The rows of a group lie close to one hidden flat surface of 11 dimensions, which may be shifted away from zero. Surfaces can cross.
(in the rows, 128 means zero)
Some rows, each with its group after it:
[158 147 111 129 116 145  71 113 155 111 140 102  89 117 155 117  88  46
 141] : duz
[ 90 130  96 150 124 109 157 167  99  77 157 147  15 146 173 122 138 162
 136] : pes
[155 111 103 105 125  99 174 108 140 135 117 121  88 151 138 141 148 129
 147] : pes
[150 127 120 103 123 117 110  82 111 138  81 154 183  82  97  94  93 118
 104] : Ziguv
[151 141 131 166 126  82 125 136 108 131  76 125 161 132  58 126 109 102
 119] : Ziguv
[ 71 135 144 134 133 124 114 139 108 122 152 135 145 121  92  95  90 152
  84] : Ziguv
[174 148 211 146  93 114 112 100 163  90 101 144 134  64 161 106 162 137
 148] : lev
[122 104 115 134 180 124 171 138 181 150 156 102 139 171 142 128 110 137
  95] : Luno
[113 118  83 126 118 115 102  40 130 147 121 112 176 152 107 103 146 104
 130] : lev
[114 135 163 133 133 138 114 150 119 137 155 115 134 166 129 129 181 112
 156] : duz
[119 122 124 111 134 137 124  90 112 130 119 148 153 123 124 110 159 150
 106] : Luno
[137 118  53 129 138 134  84  82  74 111 134 145  96 108  89  76 113 102
 113] : pes
[116 141 140 153 137 166  82 126  74 103 139 155 126 104  86 116 183 154
  97] : Luno
[155 145 151 162 180 175  91 110 113 134 112 151 156 117 112 106 174 114
 106] : lev
[150 119 151 128  95  91 123 149 123 114 114 126 155  95  90 133 121 140
 157] : lev
[128 103 121 167 135  78 108 200 112 100 183 107 120 136  79 104 121 136
 165] : Luno
[109 180 148 158 161 162 104 127 100 119  58 181 146 130 183 120 138 104
 100] : lev
[ 81 114 107 108 146 133 129 133 121 157 110 134 186 155 139 161 118 160
 142] : Luno
[ 76  97  78 107 104 130 139 131 141 136 199  89 136 152 116 143 113 150
 110] : Luno
[ 86 105  80  84 112  99 142  92 150 134 112 111 165 158 144 167 114 157
 115] : Ziguv
[155 148 180 111  38 110  96 124 130 119 145  96 152  96  83 113 144  73
 150] : duz
[125 151 132 126  85 113 141 150 157 102  80 135 120 123 224 172 109 123
 162] : lev
[162 148 129  96 125 203  94 105 112 125 122 160 126  76 167  98 139  87
 102] : pes
[163 106 132 104 156 173 163 164 133 147 184 132 108 134 152 114 174 126
 130] : Ziguv
[ 99 139 109 105 139 144 110  61 142 141 141 123 119 156 171  86 127  84
 116] : duz
[185 128 124 180 151 129 123 176 158 113 136 104 137 122  98 133 118  93
  94] : Luno
[109 150 106 163  91 127  84 160 118  80 179 108  89 128 140 100 121  79
 122] : duz
[137 160 139 147 110 135 113 132 132  93  85 142 140 111 148 138 134 110
  74] : Ziguv
[ 94 127  61 111  73 129 136 118 129 125 145  97 155 179 154 160 165 101
 107] : Ziguv
[172 145 125 128 130 118 135  83 124 133  47 150 174 127 121 126 157  96
  95] : Ziguv
[132  90 100  77 110 154 179 140 100 152 158 132 118 140 119 163 201 179
 141] : pes
[151 120 111 177 160 123  96 145  95 104 138 125 109 137  67 121 172 127
 127] : Luno
[129 114 146  73 163 126 143  87 155 158 148 131 100 144 171  77 117 111
 157] : pes
[ 99  95  83 105 110 141 150 135 143 115 217 106 110 143 158 103 153 147
 104] : duz
[178 134 130 127 134 132 139 109 147 104 118 138 104 105 146 104 148 110
  81] : Ziguv
[161 148 102 136 151 183 141  74 132 154 126 115 127 157 106 119 172  71
  43] : pes
[ 74 118  99 143 172 130  93 138 112 147 128 130 149 163 127 141  93 142
 162] : lev
[124 129 138  72 120 195 105 100 154 154 179 111 122 137 191 117 153  88
 145] : duz
[106 124 178 107 114 103 178 146 173 136 165  97  98 177 166 146 162 143
 153] : duz
[ 94 150 137  79  99 140 117  91 125 152 118 140 153 138 182  98 118  84
 140] : pes
[ 81 121 175 118 165 197 114 155 131 153 178 138 163 118 131 131 134 178
 106] : lev
[ 96 143 182 142 182 115 125  98  94 165 119 142 153 174  64  75 151 117
 113] : pes
[144 163 185 122  38 123 138 108 140 128  73 126 209  87 124 156 152 116
 101] : lev
[109  98 129 113 170  99 141 107 140 162  83 122 180 123  60 175  66 194
 120] : Luno
[127 115  85  75  93 126 180  81 146 167 122 102 145 160 127 158 135 121
 109] : pes
[152 115 101  90  69 144 133  80 139 122  97 116 137  81 107 197 132 161
  98] : Luno
[131 137 109 120 153 207 152 126 128 167 179 133 123 132 150  79 116  82
  72] : Ziguv
[ 88 118 106 100 116  73 162  71 153 116 144 123  90 165 182  78 130 134
 137] : duz
[145 118  96  63  87 150  70  91 121 135 147 127 154  57 112  91  50  80
 139] : pes
[107 125 103  92  80 131 140  86 138 106  91 132  93 102 167 195 117 181
 122] : Luno
[ 97 126 126 125 108 158  53 128 117 124 142 137 180 107 166 136 141 136
 204] : lev
[140 144 109 192 162 118  82 116  95  85  79 139  67 121  81 160 130 146
 115] : Luno
[207 118  79 117 115 147  88 133 114 141 122 103 140 119  95 149 140  53
 167] : pes
[135 131 106 130  80 119 146 119 193 118 131  86 117 133 180 172 105 109
 132] : lev
[ 75 137 116 143  92 148  75  95 124 148 140 107 213 154 128 148 165 118
 153] : lev
[129 120  86  80 116 143  95  94  77 122 110 173 169 120 168  95 186 115
 156] : Ziguv
[182 136 169 135  94 110 157 122 185 133 149  65 107 155  98 149 165  79
 119] : duz
[104 145 123 137 135 119  76 115 131 124 126 114 123 133 126 111  69  90
 139] : duz
[130 137 171 148 139  93 168 148 146 123  91 121 140 153 111 163 149 159
 103] : Ziguv
[154 116 204 141 184 106 163 164 141 136 108 146 133 134 109 134 168 180
 137] : duz
[181 132 107 177 174 114  90 119 108 117  86 140 125 146 113 118 171  91
 160] : lev
[103 136  99 119 100 126 121 125 165 147 171  69 115 162 125 131  60  57
 115] : pes
[146 112 109 129 141 120 132 158 128 115 138 124 116 148 138 146 162 134
 147] : Ziguv
[115 144  83 134  93 189 101 110 134 111 145 114 127 106 139 155 122 110
  52] : Luno
[122 129  70 163  85  74  89 118 102  71 129 128 127 101  95  74  87 103
 105] : duz

New rows. What belongs after each?
[ 81 176 138 177 133 160 134 113 122 119  65 129 114 157 127 210 146 156
  56] : Luno
[125 167 147 172 101 136  72 178  99  77 124 143 123 101 138 113 122  94
 127] : duz
[171 126 148 105  82 115 208 178 162 130 155 122  78 113 181 119 115 112
 151] : Ziguv
[168 143 130 167 139 113 123 137 133 131  85 111 149 163 103 155 168  89
 124] : duz
[157 113 138 129 162 114 110 126 111 135 116 129 124  89  36 117  69 138
 121] : pes
[ 77 165 109 110 111 171  69 116  94 125 144 145 129 130 185  85 105  65
 137] : pes
[117 165 151 137  75 164 106 172  77 117 121 155 182 112 137 124 175  99
 118] : Ziguv
[131 155 124 130  99 109 172 133 122 174  83 133 162 122 121 113  44  73
 133] : Ziguv
[138 131 132 154 188  97 162  99 162 145  86 117 125 150  89 125  82 133
  66] : Ziguv
[105 145  66 129 127 127  97  86  73 120  99 153 113 152 147  96 134  87
 137] : pes
[129  92  99  87 158 146 142 112 152 142 119 131 126 123 158 174 115 177
 143] : Luno
[121 118 111 119 102  82 135 115 136 130 136 101 131 164 122 127 139 110
 160] : duz
[127 155 156 123  98 120 100 159  95 114  97 154 131 106 145 125 118 103
 173] : pes
[102 106  72 156 181 165 107 125 118 137 182  99 108 171  83 138 141 137
  87] : Luno
[121 132  83 162 116 121 131 122 148 127 145  88 154 162  98 128 122  88
  68] : Luno
[128 166 124 177  82 125  94 161 133  90 155  94  87 152 144 125 140  51
 124] : duz
[107 128  92 116 119 147 121 126 151 147 113 115 201 128 144 154  77 112
  93] : Luno
[133 121  76  97  67 115 145  96 105 131 150 126 145 146 138  84 176  88
 135] : Ziguv
[142 128 106 134 109 139 101 122  99 140 128 129 224 128  87  99 163  88
 102] : Luno
[ 94 124 100 110 135 152 138  97 101 131 191 135  82 156 137  71 169 124
  99] : pes
[111 119 124 134 121 154 106 171 107 123 197 114 138 145 117 120 174 127
 137] : duz
[145 129 164 124 212 160 105 143 126 150  84 164 144 132 166 141 140 140
 168] : duz
[130 134 115  79  85 201 114 116 100 140 137 147 160  75 131 133 134 124
  88] : pes
[155 109 149 126 102 131 119 177 138 127 188  87 134 124  81 143 153 123
 145] : duz
[216 119 161 160 130 111 112  95 196 103 121 106 106  91 136 131 153 121
 159] : lev
[144 159 184 133 111 101 129 176 132 120  76 136 123 124 157 157 106 104
 180] : pes
[128 120 132 113 110 103 119 146 123  85 138 146 105 101 157 107 132 148
 141] : Ziguv
[172 106 140  59 149 143 135 136 162 154 142 123 103 125 189 132 120 104
 200] : pes
[116 153 101 141 109 109 109 104 112  94  74 162 150 113 178 105 118 111
 114] : duz
[135 119 128 127 157 106 127  98 143  75 143 142  71 133 161  82 178 153
  85] : Ziguv
[164 140 133 131 132 100 181 117 137 156  99 135 117 116 117  82  68  87
 122] : Ziguv
[145  93 136  95 138 131 125 114 153 153 193  94 131 130  81 112 127 128
 134] : duz
[157 138 132 157 112 139 136 140 152  89 147 123 105 104 139 107 144 113
  61] : duz
[ 92 161 118 189 112 113 129 169 116 108 113 111 130 183 132 163 152 112
 109] : Luno
[147 118  64 123  89  86 144 122 121  77 105 153 113 133 210 111 175 121
 154] : duz
[146 122 122 126 180 171 111 160 159 125 158 121  75 148 200 145 132 108
 164] : duz
[ 86 117 159 108 180 140 170 123 127 161 158 146 132 148 130  90 131 170
 102] : Ziguv
[125 109 114 110 141 149 121 150 148 139 117 121 150 107 134 181  88 163
 130] : Luno
[112 149 196 107 154 134 139 152 158 143 105 138 115 118 169 135  63 130
 141] : pes
[ 98 142  75 138 110 157 129 167 106 119 121 129 100 152 168 184 119 122
 134] : pes
[186 120  63 124 117 121  99  82 138 112  68 114 171 126 108 166 152  94
  91] : Ziguv
[ 73 107 141 114 169 116 132 121 144 141 188 113 103 161 130  97 103 157
 136] : duz
[119 142 180 157 139 171 129 164 141 129 172 113 140 118  91 133 136 143
  64] : lev
[130 118 132  87 108 139 124  86 123 136 197 116 115 108  88  57 127 109
  94] : pes
[ 88 124 142 141 109  88 110 176 126 120 183  86 102 173 115 132 127 117
 186] : duz
[ 99  87  69  96 134  91 164  88 152 143 146  91 142 195 117 147 155 152
 111] : Ziguv
[ 97 134 129  80 118 170 135  93  82 146 127 170 146 123 149 100 176 146
 114] : pes
[202 111 105  99 155 112 186  77 141 179  74 137 155 145 123 119 154  98
 140] : Ziguv
[ 82 143  83 175 104 120 103 156  82 116 107 109 139 189 102 196 170 126
 142] : Luno
[161  86 119 130 167  93 155 112 131  99 174 139  86 125 117  58 178 161
 118] : duz
[ 93 162 177 119 112 131 139 109  87 136  81 172 157 119 118 113 144 149
 100] : pes
[160 108  93 105 107 154 156 149 189 147 138  72 160 127 111 213  97 123
  77] : Ziguv
[151 162 179 120 107 130 126  72 165 135 120 107 113 141 145  97 154  64
 102] : duz
[106 110 100 122 150 128 151  81 139 146 171 111 132 177 115  89 168 129
  81] : duz
[108 133 156 118 111  73 212  93 152 158 102 122 147 168 115 115 126 136
  87] : Ziguv
[137 131 160  95 152 126 135 118 106 132  87 177 116 105 158 110 130 148
 160] : pes
[128 144 104 139 116 130  96 135 137 125 172  87  95 152 122 102  93  46
 132] : pes
[157 159 137 166 122 170  99 129 139  83 129 135 110  77 135 111 120 104
  45] : Luno
[154 130  93 139  82 154 130 163 141  91 163 106  88 130 168 163 182 108
 122] : Luno
[ 93 165 154 161 143 150  56 114 103 138 139 115 154 142  79  97 105  71
 107] : duz
[ 81 138 190 118 137 149 124 146 151 129 188 118 106 125 139 101 108 144
 107] : duz
[155 108  57 151 126 127 122 108 144 134 170  79 157 159  74 111 139  77
  76] : Luno
[117 158 180 164 103 147 143 186 133  81 144 141 123 100 161 126 148 147
  65] : duz
[123 155 118 131 156 185 116 127 114 143  92 148 129 126 145 147 112 112
  89] : pes
